There are 5 ways to turn a row about zero (a turn may also mirror it). The second row of each pair is the first, turned, with some noise. The first 45 pairs use one turn. New pairs use 2 turns, one after the other, and a turn may come again.
Some pairs, each with its turns in order after it:
[-43 -18  33  -7  19  40 -56 -26]
[-27 -27 -24 -20 -36  -6 -74 -14]  zipa

[ 43  34  54 -49  24   5 -38  -9]
[-52  68 -41 -27 -34   8 -15  18]  Bibal

[ 15  40 -20  54 -29  -6 -55  44]
[-79  24  20   0  24 -43  33 -24]  rok

[ 37 -46  -4 -29 -11  18  31  -1]
[ 50  -9  39  -8 -26   7  14  18]  rok

[-10  -9 -14  47 -44  51 -14 -43]
[-39 -60  26  31  17 -18 -37 -17]  Bibal

[ 26 -17   9  24 -52 -55 -23  18]
[-13 -27  47 -35  41  -2  28 -48]  rok

[ 21 -55  35 -54 -27  21  22  45]
[-35  11 -57  23   3  -8  47 -57]  kasom

[ 56  30  45  -3 -37 -22 -16  36]
[ 61 -39  20 -15  29  37  13  -6]  zipa

[ 45 -50  32  32  10  42  -3 -50]
[-19 -59 -11  28  65  20 -53  10]  nosa

[-52 -47 -21  15  -7  17 -38 -15]
[ 28  47  26 -38 -25 -18   7 -34]  kasom

[-33  40 -34 -30 -11 -22  20  45]
[ 45  68   5 -11  26 -34  -3   8]  zipa

[ -3 -18  -6 -37  44 -42  10  55]
[ 49  39 -33  -2 -11  40  56   2]  Bibal

[-40  54 -49  32   4  25 -10 -27]
[-47  17 -61  -6  10 -39   0  39]  rok

[-12 -20  15  42  -9  49  26  20]
[-10 -47 -20  -1 -27  41  -5  34]  nosa

[ 35  50  52  27 -30  42 -37 -38]
[-42  94  14 -40  14  30 -11  15]  rok

[ -7 -53  12  15 -12 -40  -8  30]
[  7 -28 -24   9  -9 -16  65 -10]  Bibal

[ 23  23   3 -39  21  54   6  36]
[-22   9 -62   9   0  42 -20  -4]  kasom

[-17 -46 -14  47  16  38 -43 -14]
[ 23  50  -5 -54 -38 -29   9  16]  kasom

[ 37  -3  14  17   9 -38  -7  -1]
[  4 -47  -5  -1   7 -32   2  14]  kasom

[ 45  10 -33 -29   9  50  50   6]
[ 22  20  24  34 -50  16  23  61]  zipa

[  6  -1 -39  52  22  38 -37  19]
[ 18 -32 -32 -39 -25  32 -36 -22]  nosa

[ -7 -30  11 -18 -33  31  44  48]
[-24 -22 -28  13 -16  -3  50  45]  nosa

[-25 -12 -25 -27 -15  12  42 -47]
[  3  42  31  59  -1   5  -7 -12]  kasom

[ 15 -34 -12 -43  23  55 -29  56]
[ 16  13 -50  58 -38  54  -5 -37]  Bibal

[-18  30 -40  29 -26   3  29  29]
[-20  -9  -1  25  35 -30  28  42]  rok

[ 29 -19 -10 -20 -32 -28 -43  20]
[  7  10   5 -55  14  49  12  -9]  zipa

[ -3  51 -33 -20   9 -38   8  20]
[ 29  52  39   2  22 -13  10 -27]  zipa

[ 40  -3 -50   8 -33 -34 -34  10]
[ 21 -44 -27   8 -22 -12  -9  54]  Bibal

[ -2  -2  55 -37   7  -4 -53 -54]
[ -4  28 -22 -50 -17  63 -28 -35]  rok

[-11 -13 -28  32  26 -54   7  10]
[-27  24  -9  -6  21 -21  41 -41]  zipa

[-10 -39  40 -16   0  15  51 -54]
[-29   7 -13 -12  76  -8   6 -50]  Bibal

[ 26   3 -11  53  55 -23 -22  14]
[ 21 -15 -16 -49  22 -35 -25  47]  kasom

[ 53  46  33 -37  32  44 -21 -21]
[ 21  90 -11   3 -30  32   3 -16]  rok

[-38 -44  39  -6  -7 -39  41  48]
[ -7   6   7  -4  75  -8  70 -33]  kasom

[ 29  42  -3 -27 -49 -43  48   6]
[42 20 37  7 64  4 25 34]  zipa

[ 18  23 -49 -29 -30  56  11  -8]
[ 52 -41 -21  25 -17 -28  39 -19]  nosa

[ 21 -27 -47   0 -10  16  45  22]
[-52  39 -12  16  14 -34 -19  -5]  kasom

[-44 -36   0 -54 -53 -51 -11  50]
[-12  63 -20 -24  20  15  88  20]  nosa

[ 31 -15  31 -41 -50  22  44 -49]
[-20  -6 -49 -38  49 -21 -44 -33]  Bibal

[ 56  -6 -12  51  11   9   3  23]
[ 11 -22  -6  22 -24  31  64 -21]  zipa

[ 11  -6 -31  21  39 -25  18  48]
[-40 -14  -6 -50 -37 -13  -3 -17]  nosa

[-17  33  34 -32   6  -7  -6  21]
[ -2  53  -8  20 -28 -11   4  19]  nosa

[ 40  46 -27   8  11 -55  43 -17]
[-28  -2  60   0 -22 -46  -6 -57]  nosa

[ 32  31  11  30  -9   6 -10 -23]
[-22   6  11   3  -6 -40 -31  18]  Bibal

[ 30  29  48  12  51 -43  22  33]
[ 23  35  11  61  40   9 -20 -48]  rok

New pairs. What belongs after each?
[-55 -25   4  37 -11 -15 -42  45]
[-50  -7 -58 -28  23 -38 -34 -10]  rok zipa

[-37  49  19   1 -50 -23 -25 -23]
[-40  43   9  44 -13  21  -1  42]  zipa Bibal

[ 38  32  29  12 -43 -48   6  24]
[-14  72  35   4  34  -6  -1 -24]  rok Bibal

[ 35 -35 -17  28  40 -20  40   9]
[-23  40  22 -56 -20 -17 -10 -27]  kasom nosa

[ -5  24  -4  42 -34 -10 -55 -46]
[ -6  36  36 -24   0 -55 -57   2]  rok zipa

[  8 -48 -55 -25  22  42 -14  56]
[ 58  37   4   4  37  31 -25  56]  zipa zipa

[  1 -53 -27 -25  45  53 -38 -38]
[ 15  36   4 -44  56  66 -15  30]  rok zipa

[-19 -48  26  -7  51  27 -14  56]
[ 41   0 -66   0 -19 -17  43  15]  kasom rok

[ 53  29  25   7  50  17 -17  10]
[ 47  29 -10  22  39  18 -18 -38]  Bibal zipa

[ 29 -30  37 -46  46  21  -6 -11]
[ 23   1  -7 -20  11 -67  39  16]  kasom rok

[ 46 -52  -1 -28  55  21 -19  22]
[ 36 -19  67  28  -4 -19 -40  18]  Bibal Bibal

[-36 -12  38  36  17 -32 -23 -26]
[ 24 -36  38  -7  -4   0  32  38]  kasom zipa

[-32  49  21   5  41  -7  39 -33]
[-22  27 -21  11 -27 -74  21 -13]  rok rok

[ 38  46 -25   1  53 -45  56 -18]
[-22  25  60  46 -17  17  70 -35]  rok zipa

[-42 -21 -18  30 -21 -14  -8   9]
[ 10  -5 -57   1   4 -25  17   8]  zipa rok

[-13  56  14   2 -49  -4  -5  53]
[-60  11  45  28 -30  16   8  28]  nosa kasom

[-16  32  25 -49   2 -40 -32 -24]
[ -5  60 -22  21  33  -7 -46  19]  zipa nosa

[ 36   3 -12  32 -35 -41  22 -10]
[ -7   4  20 -51  18 -11  44 -16]  Bibal zipa

[-11 -12  12  24  56   3  39  -5]
[ 17 -16  -6 -37  15  15  33 -57]  nosa kasom

[ 50  17 -20 -31 -54 -24  32 -12]
[-36 -50  36  10   1 -22  55  -1]  kasom Bibal

[-10  49 -16 -39  35  27 -47  32]
[-56 -15 -35 -35 -30 -28 -38  22]  zipa Bibal

[-11  36  -9  42 -21 -21  -7 -23]
[  8 -24 -16  -9  27  -2  42 -30]  Bibal kasom

[ -7  45 -31  -3  -4 -36 -27   1]
[  0  25 -42  12  44  15 -21  17]  kasom nosa

[-17 -52   9 -38 -25 -44  45 -30]
[ -8  22 -73  61   9   0  -5 -26]  rok Bibal

[-43 -18   3 -48  42  16  20  54]
[ 27 -62  11  61 -10 -25 -14 -14]  Bibal nosa

[20 56 55 56  9 54 39 -1]
[-32  11  30 -75 -57 -27  55  -7]  nosa kasom

[-33  38  34  21  45 -53 -40 -11]
[-55  60 -19   2   2  46  15 -18]  nosa rok

[ 19 -44 -16  21 -25  52 -51  -5]
[  1  48 -39  10 -38  30 -36  31]  zipa zipa

[ -8 -36  50  -5 -51  33   6 -14]
[-16 -30  25  13 -58 -41  17 -17]  zipa rok

[  3  28 -21 -11  18 -52 -15  29]
[  1  18 -25 -18  54 -12 -37  18]  kasom nosa

[-52  54   5 -29 -55  10  35 -19]
[ 55 -15 -54  28 -36  22  12 -47]  Bibal kasom

[ 47 -28  43  20  10  31 -32  -9]
[ 19 -52  23   0  10 -12  57  18]  kasom rok

[ 32 -12  22  -7  21  49  -6 -51]
[ -5 -28  -7  -3 -26  26  46 -51]  kasom nosa

[-54  -1 -14 -13  21 -37   5 -15]
[ 14  55 -15   4   6   6  -6 -49]  Bibal Bibal

[  2 -12  25  31   3  31 -27  33]
[-33  19 -10  -8   0  42   9  38]  zipa zipa

[ 52  37  26 -21 -36 -18 -23  14]
[-11 -18  70   0  26 -34 -25  24]  nosa Bibal

[-12  55   6 -36   3  -2  24 -50]
[ 23  52  17  17 -56  11  16   5]  rok zipa

[ 36  12  16 -11  33 -14 -21  42]
[-37  39   7 -37 -34   0  11   0]  kasom zipa

[-42  29 -22 -28 -53 -29  22  54]
[-21 -14 -49  54 -50 -25   1 -42]  Bibal kasom

[-49 -19 -40  11 -15  17   7 -23]
[ 38  18  16 -33 -41   5  10 -25]  zipa nosa

[ 54  40  18 -31  -8 -47  -1  45]
[  4  -4  -5   1   8  -2 101  -8]  Bibal rok

[  5   7 -54  23   8 -35 -19  25]
[ -8   8  35  58   9 -10 -29  19]  zipa zipa

[  2  49 -20  15 -51  15 -29   3]
[ -6  -1 -28 -18 -48  12 -33  39]  zipa kasom

[ 13 -36  13  -5 -15  44 -13  27]
[  7  23  38  -3 -31 -32  -5  12]  Bibal kasom

[ 33  34  -2  38 -18  21 -53  16]
[-31 -34   9  34  23  -3 -50  25]  nosa Bibal

[-25  56 -44  25 -34  45 -38  39]
[ 18 -69 -17  55  27  -9  39 -52]  nosa nosa

[-18  16 -49 -28  48 -33  -5 -39]
[ 33 -78 -23  33   9   6  -1 -12]  nosa kasom

[  9 -15  35  52   3  38  -9 -25]
[-24   0 -13  15 -40 -11  59 -11]  kasom nosa

[-40 -18 -33  21 -27 -38  41  30]
[-24 -47  30  -8  -9  10  52  44]  Bibal zipa

[ 36   0 -17  40 -20  15  24   0]
[-25 -17   8 -22  27  14  22 -44]  Bibal zipa

[ -3  45  32 -34  41 -51  21  28]
[ 14  46 -10 -30   4 -64 -28  36]  rok rok

[49  1 28 52 10 45 14 56]
[ 25  83 -23 -32 -11 -53   8  16]  kasom zipa

[-26  56   6   5  29  17  15 -29]
[ 19  48  -3  15 -21  10   2 -42]  rok zipa

[-26 -19 -31 -17 -19 -26  26 -24]
[ 34 -28  28   8 -37 -20  12  -4]  rok rok

[ -7  46 -14 -38 -26 -17  45 -30]
[-20  35   5  55  17  -8 -21 -53]  zipa rok

[-17   4 -13  24   2 -30 -24  -4]
[-30   8  25  20   2  -9 -25  -2]  zipa zipa

[ 18 -42 -49  48  46  17  52   6]
[ 11 -16  34  -6  47 -20  26 -85]  rok rok

[ -1   9 -38  11 -31  50  13 -40]
[-55   1   1  44 -22  15  34  17]  Bibal Bibal

[ 44  -7 -11  18 -32 -35 -45  13]
[ 19  21 -56 -31  -7 -10 -25  40]  nosa rok

[ 55 -45 -36  56  11 -14  16  33]
[ 41 -11   2  28  -3 -78  28  44]  Bibal Bibal

[ 45 -52  53 -52  11  43  36 -38]
[ -2  -9   7  -4  66 -90  28  49]  kasom rok

[ 54  51  54 -15  52  46  15 -29]
[-56 -13 -32  28  42  86  -9  10]  zipa nosa

[ 36  49 -18  10  42  -1 -32  25]
[ 11  14 -29 -39 -15 -10 -18 -64]  kasom kasom

[ 42 -36 -43  38  24  20  52 -15]
[ 40  -5  34 -29 -56  -4  28  46]  kasom Bibal

[-37  28 -36  22  54  23 -32  36]
[-12  42 -29  14 -69  24  40 -17]  kasom rok

